The rows of a group lie close to one hidden flat surface of 10 dimensions, which passes through zero. Surfaces can cross.
Some rows, each with its group after it:
[ -1  -9  -2  11  -7  -6   4  11  -1  -3  15   6  21  -3   0 -16   5] => j_610
[ 21  19  15  13  -3  10   2  -8 -14   0  -4  -9 -11  -4  24   4  10] => j_367
[-11 -17 -17 -19   5 -12 -12  14  11 -10  15  12   1 -13   2   1 -15] => j_610
[  5   3  -9 -31  17 -10  -7 -11  -4 -16   9  18 -14   4  13  23   0] => j_8
[-18  -2   5 -17   2 -39  11  -2  -5  -2  10  11 -14 -24  -4 -16 -18] => j_436
[ -4  -9   2  -9 -20   2   8   1   5  23   3   7   2  15 -11   0 -16] => j_8
[-14 -22   7   6 -18 -36   9  22  -8  26   7  14   8  -2   0   3 -18] => j_497
[ -2  37  10 -28   9  -3  28   1  21   7  10  -5  -5  24 -21  -4   5] => j_436
[ -3 -12 -10   5   0  -5  -4   5  -7  -4 -11  -1  19   8 -12   5  12] => j_610
[-12  -4 -22  21 -10  -8 -12  22 -27   6   2   3   9  23 -12   8  19] => j_610
[ -1   2  33  27   5   9  21 -22 -28  -7 -22  -2   6   3   0   1  15] => j_436
[ 17   1 -25 -14   0  -2 -26  -3 -12 -28  -7  -6   6   1 -14  -4  11] => j_8
[-15 -20 -14 -21   8   6 -11 -12   6  11  -9  11 -19  12  -3  30 -12] => j_8
[-30 -44 -12 -27  21  -7   0  12  -8 -32  10  28  13 -18   3   4 -11] => j_8
[ 11  -1  -4   5 -18   4   1 -14  16  28  14   9  -7  10   9   3 -13] => j_436
[-28   7  11   3  10  -2   5  28  -5  13 -19 -19  -7   4 -12  11   5] => j_497
[  0  11   1  28  15 -19 -30  -4  -3 -13  37  22 -12 -25  18  -4 -14] => j_367
[-11   1  20 -10  13  -7   8   4 -11  -1 -10   3  -5   3  -1  18  -4] => j_497
[-15  -2 -13  -7  11  10  15 -25   1   0   4  12 -23  -3  10   2   8] => j_367
[ 14  15   4   9   5 -13   8 -41  15  16  -2   3 -15   3   4   3  -5] => j_436
[ 15   4  -1 -26   3   0  -5  -5  12  -8 -11 -11  -6  -7   1   6  -8] => j_436
[ 11   4  -6 -19 -28   4  14  12  19  38  48  24  -8  19  20   4 -13] => j_610
[ -5   3  15  -6   5 -16  -5  28 -13  -6   6   2   4  -6   7  14  -7] => j_497
[ 27   2   9 -19 -13  10  -7 -12 -22  -9  -5   5  -8   4  13   9  -7] => j_497
[ -8 -24 -14   1 -25   0 -21  13 -18   0  -1   3  -7 -13   1 -15 -13] => j_436
[-10 -11 -13  46  -1   1  -1   2   0  14   5  -1  -5 -20  24 -10  10] => j_8
[-20 -20   5  23   4 -23 -13  -1 -10   1  -7   5  -1 -25  -1  -7 -12] => j_367
[18 23 20 -8 -2  6  2 19 -1 -1 14  0 16 16  2  7  1] => j_610
[ -6 -22 -41   4 -16  16  -7  -3 -10 -12  -1   5  16  18 -19 -17  23] => j_367
[ -2 -11  -7 -17   6   0 -20  16   1  -7   9  10   5   3   0  16 -13] => j_367
[ -4   3  18 -10   0 -18   7   1 -15   9 -11   3  -8   1  -1  14  -9] => j_497
[-14  -6  -9   8  27  15  -5 -13  10 -12 -13   1  12  19 -16  23  14] => j_497
[ 27  -4   5   3  -2  -1  -9 -17  11  -4  -1  -1   3  -8  16   6  -7] => j_436
[-16  -9  -7  -8   2  -9   0 -27  -6  11 -10   9 -27  -5  -1   8 -11] => j_8
[  0  15  13 -26  11  15  27  16   0 -21  16   4   3  -3  19  -7  12] => j_436
[ -4   7 -22  19   1  15   2   3   7  14  11   0 -10  10  13   3  22] => j_497
[ -2 -12 -14  13  -6  15  -2   2  10  -4   8   1  11  -8   3 -18   3] => j_610
[  6  -7 -15   9   0 -21  -1 -15  19  21 -12  -9  -5  -8   7   7  -3] => j_367
[ 28  13  -2   1  -9  25   6 -11   3  -9  -4 -13  13  17  -3  -8  18] => j_610
[  8   0 -10  -8 -19  -4  -4  -9  -9  12 -11  -4  -4  18 -13   1   1] => j_8
[  5 -11 -19 -12   5  -1  -2  17  -4 -12  12  10  15  10  16  18  15] => j_8
[ -6  17  14  -6  26  -6   5  -4  -2 -19  -7  -6  -4  -9  -7   2   0] => j_497
[-14 -14 -16  -9   5   5   0 -15  -3  -2  16  23 -30 -19  31   1  -1] => j_8
[  6  -9  -2   0  -9 -16  -3   5 -25 -10  -6   1 -10 -20  20  -5   0] => j_497
[ 14  13  14   3  22  17  -2 -22  27  -2  -8  -9  -2  -1   5  16  -4] => j_610
[ -4  -9 -28   4   2   9 -44 -10  17   6   7   9 -22   0  -1  15 -19] => j_8
[-10 -18  -6   4  -6   4  11  -1  -4   4  -2   4   1  -1   5  -3   6] => j_436
[  7  12 -18 -12  -9  23   2 -10  15  14 -25 -23  -1  31 -27   3  16] => j_436
[ -9 -18   2 -15   8   1   6 -17   9  -9  -7   6 -12 -28  10  -8 -13] => j_497
[-21 -10  -8 -19 -18   5  -4  30 -23   8   6   5 -18  -1   3   0  -7] => j_610
[ -1   1 -16  -7  -8 -22 -10   7  -6  -2  16   9 -10  -1  -3  -6  -6] => j_610
[-17  11  16  33   3  22   6 -14 -13   7   6   5  -6  14 -12  -8  10] => j_367
[ -8 -13 -21   3  -7  20 -20   2  12   2   6  -2 -12 -13   0 -15 -10] => j_610
[-12 -11 -14 -10  12   1   4   2 -15 -23  11  20   1  -6  10   4  10] => j_367
[ 19   9 -12  -8   0 -14   3  -2  -1 -19  14   2  -1 -20  18 -16   6] => j_367
[-10  -4  -4   3   8   2  12   9  -7  -8   5   8  21  16 -12   3  15] => j_497
[  0 -12 -31  -9 -12  -7 -27 -14  22   5 -16 -14  -4  -3 -34 -14 -15] => j_367
[ -8 -20  -7  13  -7  -7  -2 -14 -16   3  -8   6 -13 -17  11  -6  -5] => j_436
[-15   0  10  -3   5  -3 -21  -1   8   9  14  10 -22 -14   4   7 -29] => j_367
[ -4  13  10  13   2 -17  -5 -20  11  14   9   5 -14  -3 -12  -6 -14] => j_8

New rows, each followed by its group:
[  0  -5   4 -13  11   8   7  -2 -15 -20  -8   4   4   0   5   6   6] => j_497
[  9   0  -7   1 -11  20 -31   6  -2   4 -28 -27 -18 -15   3   2  -4] => j_497
[ -6   8 -11   3 -10  23   7 -11 -16   2  -2  -2 -21   2   3 -12  18] => j_436
[ 18  -9   9  34  -9 -23  -1  22 -10   7  -7 -12  28 -11  14   0   6] => j_367
[ -3 -23  -9  -7   5   7  -1   5  14  -2  -1   4  16   7  -2  11  -2] => j_610
[  0  -2  -1  15  21   2   8 -21  13  -8  -5   4   8  -4   8  10  13] => j_610
[  7   9  17   4   4 -13 -10   0   6   2 -25 -21   4  -3 -21   3 -11] => j_367
[ -1   5  10   2   7 -29  10   9 -20  -1  14  18  -4  -2  23  16   2] => j_497
[  7  38  18  16  19 -10 -19 -14  17  -7   6  -6   0   8 -31  -4  -7] => j_367
[-21  15  25  -3   8  -6   9   4 -17  -1   0   4 -18  -3  -5   2  -5] => j_436
[  8  -3 -24 -14   0  -5  -7  -4  17   1   9   0   3   4  -4   4   2] => j_367
[ -5   9   6   5  -4 -16 -12  19   1  20  12   5  -2  16  -3  17 -12] => j_610
[ 11  -4 -16  22  -1 -18  -9  -8   0  -4  19  15   6  -7  16  -1   4] => j_497
[  2 -16  13  -2  -2 -19  -2  10   2  -3   5   7  21 -11   0   3 -15] => j_436
[-13  28   9   7  20 -11  19   3   6   8  16   5  -5  11   1   8  11] => j_497
[  1  -5  23 -16   3 -19   1  24 -14   1  18  18  -1  -4  21  24 -18] => j_497
[ 14 -14   4 -24 -18  27   0   4   0  -3  10  10  12  13   5   5  -8] => j_497
[-3  9 33 24 16 -5 18  8  7  5 11  4 19  0 11  9  2] => j_610
[ -5   4   5  -7 -11   5  25  -2  -2  19   5   6  -9  13   4  -4   1] => j_497
[ -4  -5  12 -24  11  -8  30  18  -5  -7   1   7  14   1  17  14  11] => j_367
[12  2 -5  3 12 -9 17 -3 25  2 12  6 20  6  8 10  8] => j_436
[ 16  12  -5  19  22   5 -22 -22   6  -4 -14  -8  -4   1   8  25   9] => j_436
[  9  10  13   6 -16  14  29  -5 -20  -6   0  -2  14  11  -9 -23  18] => j_436
[  0  29  15  17   5 -42  -8  14  -4  -4 -14 -25   3  -9 -25 -18  -2] => j_497
[-42 -27 -21   3  16  23  13   8   5   6  -4   5 -20 -20  23   3  12] => j_497
[  3  19  10  -7   6  -2  -1  19 -24  -9  -3  -3  -1  13  -1  15  11] => j_610
[-10  -9   4 -18   5  13 -19   6 -11 -13  -4   6  -9   3  -3  14 -11] => j_367
[-24 -27 -14 -30   1  11  17   8 -12 -11  -1  14   5   8  -8   1   6] => j_367
[-17 -29 -34   0  -3   5  16   4  -2   0  15  23  12  10   7  -3  19] => j_367
[-22   6 -22   8 -12 -22   5   0  -1  19  23  12 -11   8 -16 -22  -1] => j_436
[  8   2  16 -10   0   3  -6   1 -15   5 -12   4  -3  13   3  28  -5] => j_497
[ 40  23  -2 -19 -13  23  -8  -5 -23 -24 -20 -21  -4   0  16   1  19] => j_367
[ -2   0  10  -2  12 -12  15 -25 -22   8 -13  17 -13  18   9  30   6] => j_497
[  8  30   9   0   2  -2   4  10   7   5  11 -10   0  11  -9  -2   0] => j_497
[ -4   2  23  -5  12  36   2  25  -9 -28  -3  -9  12 -13  10  -3   4] => j_610
[-19   1  12  20  18  39  -2   6  -3  -7 -14  -9  -6  -3   9  10  16] => j_610
[  8  23  20 -24  -4   8  12  -6  18  19  11   7  -5  32 -11  17 -15] => j_8
[ -5  -3 -20 -14  22  -9  26  -7  20  -7  -6  -4   4   4  -1   3  19] => j_436
[  2   0  -7   0   8  10   6  15 -11 -24  21  14  12   1  19   1  17] => j_497
[-14  25  29  -2  18 -10   0   0  22   5  12   3   2   7 -25   0 -20] => j_367
[ 21   4  -3  15  -7  -7  -7 -14   4  15  -8 -11 -16 -14  29   9   0] => j_367
[  1  57  22 -16   8   9  11   4   2   0  22  -3 -22  19  -7  -4   2] => j_436
[ -6  -1  -4  15 -12   8 -23  -1   2  12  -5 -11 -11 -10 -11 -13 -13] => j_610
[  4  13  14   4   5  -5  15   1 -14 -16  -8 -12   2 -19   5 -19  10] => j_8
[ -8  10   2   0  19 -12   6  -7   2 -20   2  -4  -3 -26  -1 -18   2] => j_497
[ -4   2   7  -1  -7 -10   5  12 -24  -8 -25 -17   9   1 -22 -13  10] => j_497
[  3   2   2  27 -10  -3  -1  10   0  23   8  -5 -16 -16  30  -6   0] => j_8
[ 12  19 -10 -11  -2  17   8  -7 -14  -3  -8  -5 -12  23   4  11  24] => j_610
[  9 -20   5   4   8   8  -2  14  -9 -26   9  10  11 -27  37   6   1] => j_436
[ 17  -6  31  -6   5  21   4  12  18 -17 -10 -12  38   1  -8   2 -11] => j_610
[-10   6  -7  34   5  11 -24 -13  11  16   9   7  -8  20 -13  10  -4] => j_367
[ 15  -2  -5 -14 -23 -18 -22  17 -28  -3 -24 -21 -11 -11   0  -1  -5] => j_8
[  5  12   0  21   7   9   5 -22  -9  -6   6   6 -10  -5  19  -1  16] => j_436
[ 14 -16  -4   3 -17 -18 -10  16 -11   5  21  17  14   4  16  10 -11] => j_497
[-21   0   9   7   7  -2 -22   4   3   1  14  11  -4   2 -17   2 -19] => j_367
[ -6   2  15 -28   1  -5  10  11   6  -5  17   8  -7 -16   9  -7 -20] => j_367
[-13 -16 -15   1   8  -2  32 -16  -6  -1   5  23   5  10   9   3  22] => j_8
[-24 -18  11  -1  -8 -25  18 -11  -5   3   8  18   9  -3 -28 -24 -19] => j_8
[ -7 -10 -28  -4  -3  15  -1   1 -16 -22   2   3  -6 -15   7 -23  19] => j_610
[-11  -1   4   8  15   6  13  -8   7  18 -11   0  -9  10  10  25   6] => j_8
[-11   8  -6   8   6   6  15 -14  10  11  -3  -1  -4  14 -11  -2  14] => j_497
[ 12   2 -18 -17  -4  11   0   8   0 -25  29  14   9  -1  13 -13  11] => j_8
[ 26  39  -9   8  18 -18 -28 -15  25 -18  24   1   0   0  -9  -5   0] => j_367
[ 17 -20   8 -10 -11 -25   0 -30 -28 -21 -26   1  12  -9 -13 -12 -10] => j_497
[-17 -21 -24 -15   6   5  11  -2  -1  -4 -17   0  15  22 -22   7  17] => j_367
[-10  -8  12   4 -22  15  31 -15 -12  22 -12   0  -3  14 -10 -14   5] => j_436
[-23 -12 -12  19  19  -2  -4 -12 -18 -25 -14  -3  -9 -30   2 -16  16] => j_610
[ 10  12  16   5  -5 -13  14   0  -7 -10   3  -2  23  12 -21 -18   3] => j_436
[ -3  12 -22  14   6  21   9 -18  10   6   9   0 -18   1  18  -3  21] => j_497
[ -6 -13  13  -9  -1 -15  -3  14   3   9   8  11   3  -8   8  16 -21] => j_497
[ -3  -2  35  36  -9  -8  17  28 -22   1  16   6  21 -10  14 -15   4] => j_367
[  5   3  -4  -4  -8 -11   8  -8   1  -5  29  19   7   4  -4 -16  -4] => j_8
[  7  25  31  12  20  26 -10  -1 -20 -20 -20 -15   0   6   0  15  16] => j_436
[  9   2  -7   0 -21 -18   3   3 -15  11  -6  -1  14  22 -17  -1   8] => j_610
[  7 -24  -1 -11 -32  13  -4  30 -14  19   2   6  15  28   2  17  -7] => j_497
[-11   0   8  10  22 -33  14 -23   3  -2 -30 -13  -3 -13 -16   0   4] => j_367
[-12 -26 -21  -9  12 -25   6  -1   5  -2 -13   2   7  -6  -4   4   6] => j_367
[ -4  -6   8   0  -1  -2  -4  10   7   2   1  -2  18   9 -22   0 -10] => j_8
[ 12  15  -8 -19  -5   2  -4 -31   2 -11   2   4  -4  17 -26  -7  -3] => j_8
[  2   9   8  -8  12 -28  -1 -21  -9 -13 -13  -2  -2   0 -20   2  -3] => j_8
[ -5 -14 -14  14   3   3 -25  10   9  11  -6  -5  -1   4   0  16  -3] => j_8
